The first 8 rows are patterns. Each new row is the sum of 2 different patterns, raised or lowered, with some noise. Before adding, each is slid sideways (what falls off one end comes back at the other), maybe read backwards, and multiplied by a number that may be negative. Names go in the order of the patterns.
Some rows, each with the names of its patterns after it:
[ -7 -18 -22  -2  -2  15 -29  -3  18  -9   3   7 -27  -7 -11   9  -7  -9
  14 -15  22  -6   3  30 -28  -3  17  -7   7  14   8  14  12 -25  16 -12
  -6 -20 -11  18  26  15] | ved
[-21 -25   4  14 -20  15  27  21  29  25  28  -7 -27 -13 -19 -27 -17  13
  20 -10  23 -30   2   3  26 -29  -3  11   4   5  -4  28   8   4  19  16
 -27  14 -26  16  23  26] | tamu
[-15 -10  -7  -1  13  -4   9  25  11 -19 -17 -29  14  25  26   5 -11  17
   6 -17 -25 -22 -10  24  16   0  22 -10  -1  14 -26  -7  15  11  10  -9
   2 -28  12 -25  -3  -9] | buriz
[-10  29   2  10  13  23 -12 -10  22  -2   0   3  14 -29 -24  29  28 -15
 -29  11  23  -1  11  25   5  10  -8 -19  12 -21  23  10  12 -13 -26 -13
  19  14  12   5  12  -8] | Fab
[-11  -9  16   0 -19   3  28  11  10   3  17   6 -16  -7   6  19  -8 -10
  -8  22   8  -9  23   6 -28  16   4 -26  -3  13  12 -18 -29  21  20   0
 -11 -14 -14  22  26 -27] | Vufif
[  6  -6  13  17 -25   7   8 -29 -11   2  19  28   4  -3 -12 -17  28  24
   4 -12  -9   9 -22  27 -26  10 -17  -1  29  29  -3  21 -28 -20 -15  -6
 -17   7 -21   0   3 -22] | Vafu
[ 22   8  -7   1   7  27  11  15 -14  -9  24   3  23 -22   4  15  -1   4
 -20 -14   0 -18  16  15  25  -6   5  -3 -23 -21  17   2 -27  -3   9  28
 -14 -13 -15 -11 -17  -8] | sege
[-16  -4  11 -25  -6  -4 -23 -14 -27  -9  27  30 -14  16  25 -22  -3  16
  11 -28  20  10  28   0   1 -21 -11 -15   6 -18  14   5  -7 -26  -9   7
  21 -15 -30  -5  -3   1] | suko

New rows, each followed by the names of its patterns:
[-20 -35 -11 -40 -40 -82 -40 -27  -3 -55 -34 -15  17 -75 -64  -3 -41 -42
 -19 -23 -33  20  -9 -34 -18 -35   0 -18 -45   2 -31 -24  -7 -55 -56 -13
   5 -13 -51 -49  -5 -19] | Vufif suko
[-33 -30 -30 -13 -25 -39 -26 -14 -29 -48 -20 -20 -40 -29 -19 -26 -39 -11
   3   2 -23 -22 -43  -9 -17  -5  -3 -39 -23 -33 -28 -19 -47 -36   2 -18
 -32 -36  10  -1 -29 -25] | Fab sege
[-14 -16  29  35  40   6 -18 -17 -16 -35  23   4 -30  24  15   8 -18 -19
  -1  -8  14 -16  39  12   4  17  16  25  10  -1  -5 -13  -5  -7  33   0
  31  -2 -23 -19 -18   3] | buriz sege
[-33 -62 -33 -51 -36 -45 -52 -45 -16 -24 -64 -47 -51 -65 -23 -27 -87 -41
 -49 -43 -58 -68 -10 -20 -47 -41 -52 -83 -40  -3 -51 -73 -76 -22 -45 -65
 -47  -6 -45 -48 -27 -23] | Fab Vufif
[-30   5  26 -25 -15  20  -8  -3  35   6  31 -20  13  -5 -18  19  10  38
   6 -18  33  -2  32  15 -15  22  19  46  24  11 -12  -1  16   5   1  -1
  -1 -16  10  26   5  -1] | ved sege
[-22 -19  47  39  29 -11  40 -17  25  44  23  29  42  27  14  15  32  13
  -7  49  27   9 -29  30  11  39  39 -13  -7 -13  -1  -8  10  56  45  43
  46  48  15 -13  42  34] | tamu Fab
[ 13  16  16  25  18   2 -13  12  -5  10  21  34   1  -8   1  23   5  20
  12  19  31  11  22  23 -14   1  16  -2  -7  11  32  21  11 -19  12  17
  34   3  -4   1  28  19] | tamu Vufif
[ -3  16  13  47  48  -6  35   5  26  12  28  35  45  -2  17  15  28   6
  26  11 -15   4  30  -1 -12  32  44 -19  10  28  -5 -13  51  60   1   8
  36  50  26 -11  23  19] | Fab suko
[-15 -45 -72 -24 -25 -30 -25 -31 -35 -37 -32 -30 -60 -52 -55 -21  21  19
 -46 -25  -4 -52 -14 -30  -5 -39   0  -3   7 -29 -11 -45 -54 -16 -15 -45
   8 -30 -22 -56 -38 -10] | ved suko
[ 15  36  -6   6  14   8  30  13   6  11 -26  12  -2  -8  29   9  -1  -1
 -11   9  12 -14   0  -1  12   1  -1  -8  30  -7  24  29  21  -8   5  -3
  41  -9  14   4 -14   3] | Vafu sege
[  3   4  -3 -33   3  13  14  30 -15   9   5 -12  31  10  14  20  27 -27
   3  10  -6 -14  -3  25  -6 -13  22  12 -28 -29   9  31 -17   7  35   0
  11   0 -35   8 -28  25] | ved Fab
[-23  -8  14  22  -1   0  17  -4  -6  11  -2   7  13   0  21   9  14 -30
  10  -4 -13  -5  18 -14   0  27  21  -6   5  39  37 -23 -18 -14  25  35
  37  -5 -22  39  19   1] | buriz Vufif
[ 37  33   3  -3  34  22  11  26  21  50  16  -2  27  24  16   9  -1  49
  46  -8   6  -9   0  31  40 -12  13  11  37   6  -3  23  27 -21   6  42
  15  22  31  -6  -3   8] | Vufif Vafu
[ 35  32  53  -6  10  10  46  31  18  31  28  17  13  19 -18 -11  39  17
  17 -32  29  27  26  37  51  15   0  26   2  18  22  37  42  50  -3 -26
 -15  18  35  44  11  32] | buriz Fab
[  3   0 -11  -4   4   6 -10   8   0  11 -14 -36  -3  25 -10   5 -22  -6
  26   5 -13 -42 -23  16   9 -22  -5 -28  11 -29 -23  -3 -12 -17 -15 -16
   2  24 -49 -17   5 -43] | ved Vufif
[ 10   0 -22   2  -1 -31  -5  -3  17   4  -9  15  -8   4  -9  11   4   8
  12   3  12  22  -7 -34   0  -9   6  -8   4  -4  29  25  -1 -37 -23 -21
 -10  14  22  11  26  11] | tamu buriz
[  5  -8   3  -8  40  -7  17  32  27 -12  23 -25  32  26  10   6 -16   4
  33 -24  28  23  20  40  19  26 -22 -16  -5 -19  -6 -13  -4  33  -7  24
 -39  -8   2  41  -4  15] | ved tamu
[-25  -4  12   4   4 -10 -10 -13 -24  29 -13   0 -28  -7  17  27 -13  15
 -28 -19 -24  -2 -10  22  -6  13 -18  -7  13  -7  -8  25  -5  -6  25   0
 -12 -18   1   0   0  -8] | Vafu suko
[  3  25  -2  29  39   1  15 -12   3  20 -20  32  16  31   4 -17   5  18
  13   5  18  18   2  13  48   1  18  35  32  -8 -17  38  13  17  19  30
 -16 -28  32  41  -7 -24] | Fab sege
[ 11  40  42  30  42 -15  13   6  -6  13  26 -21  17  28   4  12  -8  44
  48  -7  17  16 -19  20  35  19  39  17  23   6 -12  45  57  26  14  13
  38   1  34 -12  31  12] | Vufif Vafu
[ -6  27  22  11  26  20  -1  68  25   9  -5   0  51  30  70  -4  -4  16
  19  20  41  20  11  -9  32  56 -19  34  32  47   8  15   9  10  20  52
  28  29  36  13 -23  16] | tamu Vafu
[-15  27  23 -10 -44 -58 -26  17 -12  -4  10  21   0 -14  -3 -24  -1 -18
  21 -21 -30  32  -6 -24 -17  -7 -30 -35  40   5  -4 -35   7  24  -3   4
  15 -17   2 -25 -51  -8] | buriz Fab
[-30  -8 -16 -29 -25 -12   1 -33 -34 -18   8 -58   6 -36 -43   2   1  -9
 -11   0 -18 -33 -53 -41 -36 -33 -26  -9 -46 -32  10  11 -31 -40 -35  -2
 -16  10 -44 -31 -24 -31] | ved tamu
[-13  -5  10  42  35   2 -21   8  18  30   9  22   6 -26  29  26 -19   4
   9 -12   8 -17  -5  11 -15   3  -6  -1  -8 -27 -25  33   8  25  15   0
  -8  23 -26  32 -20   7] | Vafu suko
[ 25  18 -26 -25  -3  10   1  -5 -18 -17 -11   0 -10 -13   8  -2  -8 -13
   1 -15   6  21  -1 -18 -15  -2  -4 -13  -8   5 -11  -4  -5  -4  -2   3
  -9 -15   6  -8 -11 -23] | Fab Vufif
[-37 -52 -49 -27  -8 -14 -35 -27 -36 -28 -13 -39 -11 -27 -28 -37 -41 -25
 -30 -24 -25 -30 -56 -46  -3 -15 -51 -54 -29 -19 -45 -25  -4 -28 -31 -33
 -42  -8 -60 -24 -17 -19] | Fab Vufif
[ 51 -10 -37   4  10  -6  37  -1  26 -30  -5  23  26  24   1   4  19   6
 -46  -8  51  31 -29  -9  31  36 -18 -16  41  13   6  28  -2  -4  36  49
 -14 -11  21  38  14   3] | Fab Vufif
[ -9 -13  46  32  13  10  30  53  -5  -5  10  19   7  13  27   7 -10  23
  45 -10  -9  -4  27  15  41  34  53  11  10   0  26  12  26  -4  32  15
  14  26   8  15  31  47] | Vufif suko
[-17   8   2 -30  -7  40  14  36   7 -17 -25  -3  29   5  -8  14  32  35
  26  -9 -19  -7  -1  23  13 -13  33  25  -9 -16  -7  11   6  27  -9  41
  15  13  12  22  20  15] | buriz Vufif
[62 39 41 52 69 63 58 53 51 51 47 49 53 56 42 44 54 62 62 38 69 49 27 66
 68 35 58 50 67 44 26 60 83 60 36 54 54 66 62 21 31 43] | Vufif suko
[-20 -22   3 -20 -32 -26 -34 -55 -32 -59 -23  -2 -41 -51 -45 -15 -28 -19
 -70 -46 -23  -8 -28 -43 -31  -9 -63 -28  -9 -23 -19 -17 -48 -30 -20 -14
 -25 -37 -33 -24 -24 -16] | Vufif suko
[  9   8  15  14  24   3 -17  -9   0  22  28  16   9 -14  38  23   1  25
  16  13  15  13  20  19  15  10  11  37  -6  14  11 -27  24   4   5  15
  13  11   2   0  -8  30] | ved sege
[39 25 21 24  1 40 28 34 19 58 42 39 26 -6 12 38 27 44 29  7  5 30 -1  9
 32 25  2 27 28 38 14 59 71 13 -9 28 31 33 31 51 24 -3] | buriz Fab
[-30 -11  -7   1 -26  -8   8   6 -22  12  12  33 -29 -25  -3   6  -2  12
 -30 -31  26  25 -29 -25   7   8 -20 -14  38  -3 -16   7  -9 -13  -1   9
  13 -24  -9   6  27  -2] | Vufif suko
[  1  -8 -19 -33 -43 -35 -15 -23  -6 -30 -26 -10 -17 -19 -13 -32 -38  -6
 -29 -23  13 -35 -11   0 -38 -24 -41 -25 -11 -13 -20 -11  13  -6 -13 -30
 -39 -27   5 -12 -11 -20] | ved buriz
[14 48 53 31  4  5 10 15 31 -4 37 29 19 33 27 19 18 14 19 47 23  5 34 17
 40  8 22 20 12  9 10 27 40 25 44  9 13 43 21 12 24 22] | ved suko
[-27 -16   8 -12  10 -32  26 -23  -1   8 -25 -25  -4  -6   9   3  11   0
  13  -6  20 -17 -27   1  -5   4  -4 -37  21 -27 -19  21   5   6 -16 -32
   2   0 -17  -3 -13 -10] | Fab Vafu
[  0  -5  10 -15 -44  23  13   8   1 -34 -12  23   2 -37  -9   3  33   0
 -21  -8  11  28  25   3   5  -2 -10 -25  24  -2  -4 -25  -9  40  27 -12
  36 -16 -42   1  -2 -39] | Vufif Vafu
[-32   4  -4 -21 -22  -9  -8  -7  -1   5 -34 -10  -5 -12 -34   7   3 -23
   1  -2 -20 -33 -10  -7  -6 -19 -26 -16   0 -22   2  -7 -17 -24 -28  -7
  -6 -25 -24   1  -1 -16] | Fab suko
[ 10  -1 -10   6  26  29  28  25  -4  15  48  29  -6 -15  35  34  25  10
  32  31 -17  12  34  11  13   5   4   0  23  34  -2   8 -12  37  21   5
  22  18  44  27   6  30] | Vufif sege
[ 24   3  13   5 -17  20   2  16  10  14   6  -9  30  -1   5  25  -3 -16
   1  20  26   4  -9  22  26 -11  20  15   4  -1  -6   5  27   1  14   0
  -2  -5 -12   4   0  15] | ved Fab
